The rows are grouped in 4 different ways at once. Each group adds its own fixed numbers to the row, and there is some noise. The rows also spread widely along 11 directions, which tell nothing about the answers.
(in the rows, 128 means zero)
Known rows, each followed by its group in each grouping:
[106  99  84 119  72 136 146 111 116 109  54 148 145 156 141  81 176 120
 128 132 120 145  93 163 185 166  93  90  86 117  98 127 136  80 133] | Q_650 vure (4) Q_734
[171 149  98 135  96  91 172 151 150 193 135 119 198  84 172 121 132 109
  86  91  95 133 155 163 157 138 128 140 119  98 153 130 130 148 126] | Q_376 nage (3) Q_368
[ 98 102 100 112 160 119  77 171  77 102  79 168  87 143 152 129  82 155
 105 133 140 123 101 126 147 161 163  77 144  88 156 102 107 109 168] | Q_64 vure (3) Q_734
[ 64 145 132 102 162 126  95 120 104  66  84 138 116 170  66 143 154 151
 113 122 170 126 140 102 102 151 119 137 175 172 152 124 163 180 156] | Q_64 Fisob (2) Q_527
[140 142 130  89 110 158 158 113  94 103 164 175 114 130 149 130 102 109
 140 166  63 111  90 180 134 123  91  88 141 136 115 114 113 101 109] | Q_650 nage (0) Q_246
[136 112 149 150 187 104 117 131 123 135 114 145 133 124 135 133 142 155
 111 112 152 103 137  85 107 137 152 156 152 103 166 133 141 149 170] | Q_376 tak (0) Q_246
[131  99 137 115 117 107 166 114 141 147 121 124 154  97 160 125 149 117
 117 124 150  95 128 168 144 123 119 174 133 137 137 147 141 148 110] | Q_64 lis (2) Q_368
[113  46  99 116 122  86 122  92  83 135  57 125  96 157 135  92 125 164
  59 122 148 106  58 155 143 158 105 117  93  79 109 117 134 117 143] | Q_650 Fisob (4) Q_527
[133  78 145  83 146 119 141  80 103 105 145 126  96 178  95 165 131 140
 108 137 137 105  82 123  71 120  99 159 169 163 108 124 152 168 126] | Q_650 tak (1) Q_441
[139 167 137 138 161 120 126 134  99 130 136 124 113 185  74 140 164 157
 110 128 128 112  92 106 116 139 104 117 178 128 153 137 155  96 176] | Q_650 lis (1) Q_441
[172 118 120 112 112 120 138 112 185 124  95 122 158 108 154 146 166 102
 129  95 119 118 132 103 101  98 202 164 152 125 139 122 144 176 115] | Q_650 tak (0) Q_441
[162 122  89 154 104  57 180 158 117 194 142  89 134 153 120 118 149 142
  77 117 126 147 116 141 157 139 121 159 195 123 137 119 127 134 162] | Q_650 nage (2) Q_734
[143 105 118  65 110 119 135 135 108 106  81 142 105 101 188 108  75  87
 124 134  89 101  96 221 165 117 148 102 124  81 143 130  78 146  93] | Q_376 tak (4) Q_368
[198  98 116 153 127 101 182 118 121 125 120 156 104 150 127 104 178 117
 154 165  91 131  91 105 140 118 150 133 165 115 123 101 119 124 137] | Q_650 nage (4) Q_368
[100  97 125 136 122 133 132 109  94 135  95 167 160 107 178  88 126 135
 100 131 133 101 103 176 164 162  80  94  57  95 114 125 131  90 132] | Q_650 vure (4) Q_527
[142 104  77  89  84 131 114 143 147 159 107 137 146 112 199 128  97 141
  92  93 101 119  55 136 132 146 170  76  87  81 134 126 133  59 144] | Q_650 vure (0) Q_368
[141 163  94 151 104 110 131 164 159 171  98 120 206  98 179 106 141 119
  95  79 118 121 159 150 174 141 158 109 118  96 159 134 135 112 149] | Q_650 vure (1) Q_734
[ 80  89 105  63  95 124 125 131 119 143 146 145 166  97 196 149  48 117
  91 111 140 135 131 176 120 162 111 123 102 162 114 111 125 167 103] | Q_64 tak (2) Q_734
[175  77 132 135 120  97 168 104 131 116  87 130 112 130 159 114 146 105
 135 137 112 101 108 157 146  99 151 162 160 100 121 127 112 153 106] | Q_650 tak (2) Q_246
[123 150 116 138 123 139 122 102 160 105  48 144 210 124 136 123 169 114
 122  68 113 108 164 124 128 133 140 112  82 105 138 129 163 157 128] | Q_376 vure (1) Q_246
[180 110 103 143  96 107 207 138 106 176 150 133 147 135 157  99 165 135
 120 143  95 129  98 159 190 161  83 136 123 103 130 143 125  61 143] | Q_376 nage (3) Q_734
[132 154 131  72 111 157 154  92 119  70 100 133 133 164  90 135 167 118
 149 122  83  94 108 162 128 118  89 110 146 145 129 148 151 125 115] | Q_376 nage (1) Q_734
[ 79 129 138  50 121 181 119 112 131  68 106 160 140 110 151 131 152 122
 168 148 140 109 113 154 147 152 112 125 109 149 149 171 142 110 119] | Q_376 tak (3) Q_527
[160 137 166 142 150 104 157 109 121 145 130 139 178  94 143 133 113 102
  89  90 101  74 152 180 106 105  98 146 119  98 145 122 133 194  98] | Q_376 vure (4) Q_368
[ 84  56 138  77 161 105 105 121  62  70  60 143  45 139 151 117  81 128
 108 168 156  95  95 203 161 124 126 130 163  99 134 126  84 163 114] | Q_64 tak (4) Q_246
[135  73 126 127 126  91 157 135 124 128  59 116 112 125 158  80 181 131
 137 140 165 105 118 165 195 134 144 177 154 101 152 171 113 122 142] | Q_376 tak (2) Q_734
[150 149 161 118 193 117 101 121 120 105 125 126 123 164  83 168 134 162
 114  87 118  74 111  78  70 121 141 131 173 110 170 136 160 143 162] | Q_376 tak (1) Q_734
[112 130 121  85 110 172 161 125  99  68 122 158  91 171 121 112 176 120
 184 190 115 125  71 166 171 137 105 101 168 167 124 149 118  59 140] | Q_650 vure (1) Q_527
[150 106 158 109 177 116 118 121 113 123 136 163 125  94 159 141  96 140
 123 127 113  63 103 120  92 117 154 124 123  99 160 128 133 154 131] | Q_376 nage (2) Q_368
[168 160 125  79 119 125 144 137 170 101 124 105 131 126 135 165 130  92
 145 115  86 107 125 150 118  78 193 143 211 132 157 136 120 169 104] | Q_650 tak (1) Q_246
[ 60 134 150 138 181 116  96 146  52 140 138 152 124 130 127 109 100 169
  66 137 166 101 109 164 145 174  52  97 122 110 148 134 134 100 173] | Q_650 vure (4) Q_527
[132  90 130 149 137  90 175  98 123 160 146 133 180 130 128 145 138 124
  80 107 152 129 171 133  99 133  89 185 138 169 111  98 156 215 124] | Q_64 vure (1) Q_368
[ 83  64 103 114 113  91 145 103  61 162 130 147 107 158 128  93 113 161
  43 150 170 151 103 175 138 187  49 142 115 151  99 111 135 150 151] | Q_650 Fisob (0) Q_368
[120 145 169 100 197 107 126 176 123 140 176 132 111 104 132 156 112 139
 136 155 157  79 111 139 124 112 159 156 202 131 201 163 119 132 149] | Q_376 lis (4) Q_246
[ 82 138 137 103 187 105  64 142  76 112 113 129  86 150 103 141  98 179
  69 121 136  88  79 118 113 147 114  86 156  84 165 132 144 113 173] | Q_650 nage (4) Q_246

New rows, each followed by its group in each grouping:
[ 95 109 138 122 127 151 133  73 107  56  49 170 157 142 124 107 160 113
 129 119 132 100 165 168 141 131  85 122  97 142 105 119 146 176 105] | Q_64 vure (1) Q_734
[ 76  91 121 151 145  98 129 113  91 159  92 121 158 140 127  97 163 171
  57 113 189 114 133 155 158 169  67 147 108 123 126 145 158 126 172] | Q_650 vure (1) Q_527
[160 125 100 111 100 106 167 155  98 144 110 125 114 139 158 113 107 113
 110 131  86 135  93 193 187 147 111 114 149  79 140 135  93  96 130] | Q_376 tak (3) Q_246
[109 143 128 129 138  99 128 144 124 146 131 127 150 116 134 121 141 128
  93 119 157 137 173 145 134 137 125 165 179 150 149 127 130 184 147] | Q_650 tak (0) Q_734
[ 86 136 120 123 114 122 135 109  68 142 120 128 156 152 123 124  94 145
  61  90 119 123 112 171 139 186  22  99  92 117 104 118 148 108 140] | Q_64 tak (2) Q_527
[134 121 146 200 167 112 123  88 102 135  94 163 149 155 104  95 194 167
  94 104 140 117 138  70 114 169  82 137 108 102 122 117 171 125 178] | Q_650 tak (0) Q_368
[124  65 155 106 152 108 127  73 124 116 114 125 138 128 135 157 123 144
  89  95 146  70 112 125  84 126 100 161 115 121 118 124 165 167 110] | Q_64 tak (4) Q_734
[120 109  54  94  85 132 103 140 146 124  42 139 161 140 153 127 129 137
 110  82 116 157  82 105 136 168 176  77  76  87 135 110 144  98 160] | Q_376 vure (3) Q_527
[ 83 111 131 134 138 129 161 111 103 102 105 170 163 147 112 108 166 119
 134 153 160 149 179 155 145 154  80 155 136 184 121 122 136 190 138] | Q_376 vure (1) Q_246
[136 112 117  66 106 160 147 110 152  89  89 141 124 131 142 121 174 132
 165 134 119  95  73 135 139 133 155 125 121 128 148 164 141  74 128] | Q_376 Fisob (0) Q_527
[176 174 119 175 122 107 177 149 150 203 180 118 210 107 160 130 151 128
 105  88 101 127 148 114 144 152 118 138 135 119 148 128 145  96 155] | Q_650 tak (1) Q_527
[168  82 140 163 147  98 167  91 107 141 128 162 119 152 112 114 161 133
 124 151 126 111  97 111 108 128 113 148 132 124 113  98 139 145 134] | Q_650 lis (4) Q_368
[105  97 132  92 154 131 141 144 108  85 112 165  82 136 128 101 189 139
 184 203 156 125  96 123 169 147 144 142 170 148 165 162 116 104 158] | Q_376 nage (4) Q_368
[153 111 112  82 130  78 159 160  97 148 144  98  89 153 124 154  78 113
  97 132 111 136  93 182 127 117 136 146 213 120 149 116  90 169 125] | Q_376 tak (4) Q_246
[170 105  78 132  77  97 132 124 161 181  77 110 188 103 194 117 128 131
  74  56 100 118 112 132 152 148 155 116  78  54 128 122 148 104 129] | Q_650 tak (3) Q_734
[103 149  82  75 117 134 108 205 123 136 132 144 121 124 177 132  93 133
 137 142 126 164  95 133 165 173 175  93 159 123 174 142 100  70 175] | Q_376 tak (0) Q_246
[161 140 105 137 115 135 169 156 152 153 154 146 179 124 171 135 155 114
 152 123 113 149 135  94 154 163 148 132 135 145 144 127 132  88 149] | Q_64 tak (1) Q_441
[127  22  91 114 138  89 124  99  56 117  56 165  66 168 136  96  78 139
  93 160 144 129  66 165 135 136 140 105 119 107  93  73  96 163 150] | Q_650 lis (1) Q_527
[ 77 166 144 112 156 117 112 138  80  99 115 156 109 137  93 112 124 119
 104 158 159 128 165 189 142 125  97 136 196 168 147 121 115 203 143] | Q_650 lis (0) Q_734
[148 116 107 152 122  89 171 123 161 164 119  95 182 137 118 137 206 148
 104  94 152 127 158  91 139 140 133 184 163 146 144 139 174 142 157] | Q_64 nage (1) Q_734
[135 128 107 111  99 132 160 140 176 139 136 145 191  89 196 123 147  94
 153 136 124 143 161 139 156 134 171 151 133 155 136 135 127 145 116] | Q_650 tak (1) Q_246
[185  84 107 156  94  94 211 112 130 176 120 135 159 126 155  93 182 121
 128 133 107 132 109 137 165 147 113 158 114 114 119 131 133 112 135] | Q_376 nage (2) Q_368
[139 143 142 147 130 123 150  80 138 125 145 144 184 145  95 146 171 135
 114  96 108 108 146  85  77 129  92 142 126 158 113 109 187 171 127] | Q_650 nage (2) Q_734
[108 175 132  65 105 147 134 129 116  70  66 107 116 146 108 121 171  97
 131 126 112 116 125 206 175 123  97 133 170 119 157 178 123 137 109] | Q_376 tak (3) Q_441
[139 124 129 107 166 101 102 162  93 143 109 127  97 132 144 134  89 145
  87 115 131 106  98 143 124 138 155 120 165  80 174 135 105 126 164] | Q_376 tak (0) Q_441
[ 87 139  98  95  83 142 139 142 151 160 141 132 203  93 192 124 132 129
 105  97 143 140 147 153 167 181  99 129  92 147 135 154 148  86 136] | Q_64 tak (0) Q_734
[ 83  81  95  69 116 135 135 130 135 111 106 128 123 164 134 128 172 152
 151 149 168 151  87 108 150 172 135 145 139 161 136 163 146  88 164] | Q_376 tak (1) Q_246
[111 126 116 117 142  94 141 158 105 161 137 134 148  76 175 125  90 124
  80 129 151 122 168 180 157 135 132 150 156 128 157 117 106 171 141] | Q_64 nage (0) Q_527
[ 55 170 154  49 111 155 129 104  98  75 121 130 117 138  97 119 148 111
 118 156 147 101 134 240 155 116  48 139 172 183 133 170 135 155 103] | Q_650 lis (0) Q_734
[128 153 111 106 118 139 134 164 149  72  58 124 114 144 127 118 202 110
 176 136 130 121 117 139 188 117 177 120 194 123 169 155 117  91 139] | Q_64 vure (4) Q_734
[117 180 122 120 116 127 148 150 129 134 142 114 134 162  97 131 180 134
 136 134 127 129  96 136 154 142 102 130 182 146 152 160 151  75 157] | Q_650 lis (2) Q_246
[169  55 133 118 123 107 156  84 152 116  65 139 151 110 170 113 151 108
 137 109 118  87 117 139 124 110 161 158  97  92 121 124 131 167  98] | Q_376 tak (4) Q_734
[186 145 139  82  94 142 204 122 169 110 144 100 133 136 130 151 196 100
 174 133  86 101  95 163 153 101 128 171 190 131 151 182 134  93  95] | Q_376 tak (3) Q_246
[203 100 116 157 115  89 186 111 106 168 138 148 136 120 160 107 120 109
 102 134  70 113  99 152 137 123 115 118 120  86 110  92 111 135 116] | Q_650 nage (4) Q_368
[100 112 109 107 150 138  91 166 111  87  59 187 112 115 166  99 119 129
 150 148 147 131 128 137 159 145 189  94 131 113 166 123  97 130 165] | Q_376 vure (0) Q_734
[196 114 116 137 137 101 122 136 136 126  94 142 122 134 152 139 100 120
 127  93  80 106  97  97 100 105 202 106 155  76 139  88 118 150 131] | Q_650 tak (2) Q_734
[128 164 142 117 114 136 146  97 129 134 121 110 151 143 111 131 167 139
  94  97 106  76  88 169 137 124  71 124 126 104 133 163 167  75 129] | Q_650 lis (0) Q_246
[113  88  81  56  77 132 147 126 131  81  69 128 105 144 156 135 135  98
 143 146 126 156 106 171 170 135 153 135 161 138 118 127 109 142 105] | Q_64 tak (3) Q_246
[135 132 137 114 163  85 130 143  96 127 119 101  92 140 111 123 139 146
  93 140 138  87 124 169 155 104 135 149 215 112 167 151 120 149 154] | Q_650 nage (1) Q_734
[131 120  99  95 125 125 114 160 105 118  90 157 131 121 179 106  82 118
 129 126 108 128 119 162 164 152 161  87 120  95 153 122  90 124 144] | Q_376 tak (1) Q_734
[ 85 104 121  88 117 118 125 109 124 138 136 148 161 116 144 128 116 127
 102 131 153 121 122 157 116 148 103 130 108 161 118 120 147 159 118] | Q_650 lis (4) Q_734
[134 137  97 138  81 111 186 134 152 155  86 103 190 130 134 111 198 111
 107  99 131 148 152 174 185 143  99 166 134 122 138 153 146 131 126] | Q_376 vure (3) Q_246
[150 107 109  93 117 107 144 164 116 168 135 127 127  98 196 119  97 128
 101 125 117 113  92 175 170 153 136 128 127  80 161 152 104  88 136] | Q_376 tak (3) Q_368
[109 173 130 115 144 133 119 127 139  96 108 116 155 166  67 176 170 138
 121  86 131 123 126  88  87 130 118 125 172 152 149 122 177 142 151] | Q_64 vure (4) Q_527
[ 84  52 109  90 128 105 124 129  85 106  63 140  97 127 163 118 108 124
  85 153 179 131 127 197 163 140 124 152 141 127 126 123 105 186 119] | Q_64 vure (3) Q_441
[140 178  87  82  99 137 134 177 161 114 121 135 119 151 118 131 171 110
 176 147 105 161  81 110 149 133 192  98 190 148 163 134 124  83 151] | Q_650 lis (4) Q_368
[ 75 181 112 108 111 146 152 151  98 141 159 148 173 136 125 111 149 135
 123 141 117 153 125 156 176 192  43  95 113 149 145 151 144  74 154] | Q_376 nage (4) Q_246
[197 130 123 107 124 126 125 104 130 106  76 131 110 135 145 128 115 116
 121 101  60  60  63 157 120  87 171  82 125  55 140 121 123 103 116] | Q_650 lis (1) Q_368
[166 124  99 151 109 101 133 116 150 175 115 129 199 115 156 135 118 128
  83  62  97 132 118  92  98 149 145 108  84  92 120  86 153 142 139] | Q_650 tak (4) Q_527
[121 107 125 122  98 106 170 103 106 157 129 134 167 106 167 114 101 101
  63 121 118 117 146 232 148 121  69 147 119 132 102 115 119 179  95] | Q_650 vure (0) Q_246
[172 116 143 184 132  83 182 108  90 169 134 140 155 119 146 105 113 108
  84 116 105 114 148 173 137 130  79 151 138 110 111  95 114 178 118] | Q_650 tak (2) Q_527
[116 149 130 117 143 100 142 171  58 145 149 133 102 132 135 117  76 119
  84 151 118 120 103 216 163 137  85 101 183 113 147 114  85 124 142] | Q_650 vure (4) Q_527
[138 143  95  73  85 141 148 161 162 109 133 132 149 130 152 165 117  95
 153 118 102 142 115 138 125 117 180 114 179 167 144 115 122 136 112] | Q_64 vure (2) Q_734
[135  79 112 120 141 117 144 156 101 146 132 161 107 133 168 114 109 148
 146 155 137 131  71 112 145 171 148 119 132 115 147 126 108  78 169] | Q_376 tak (2) Q_527
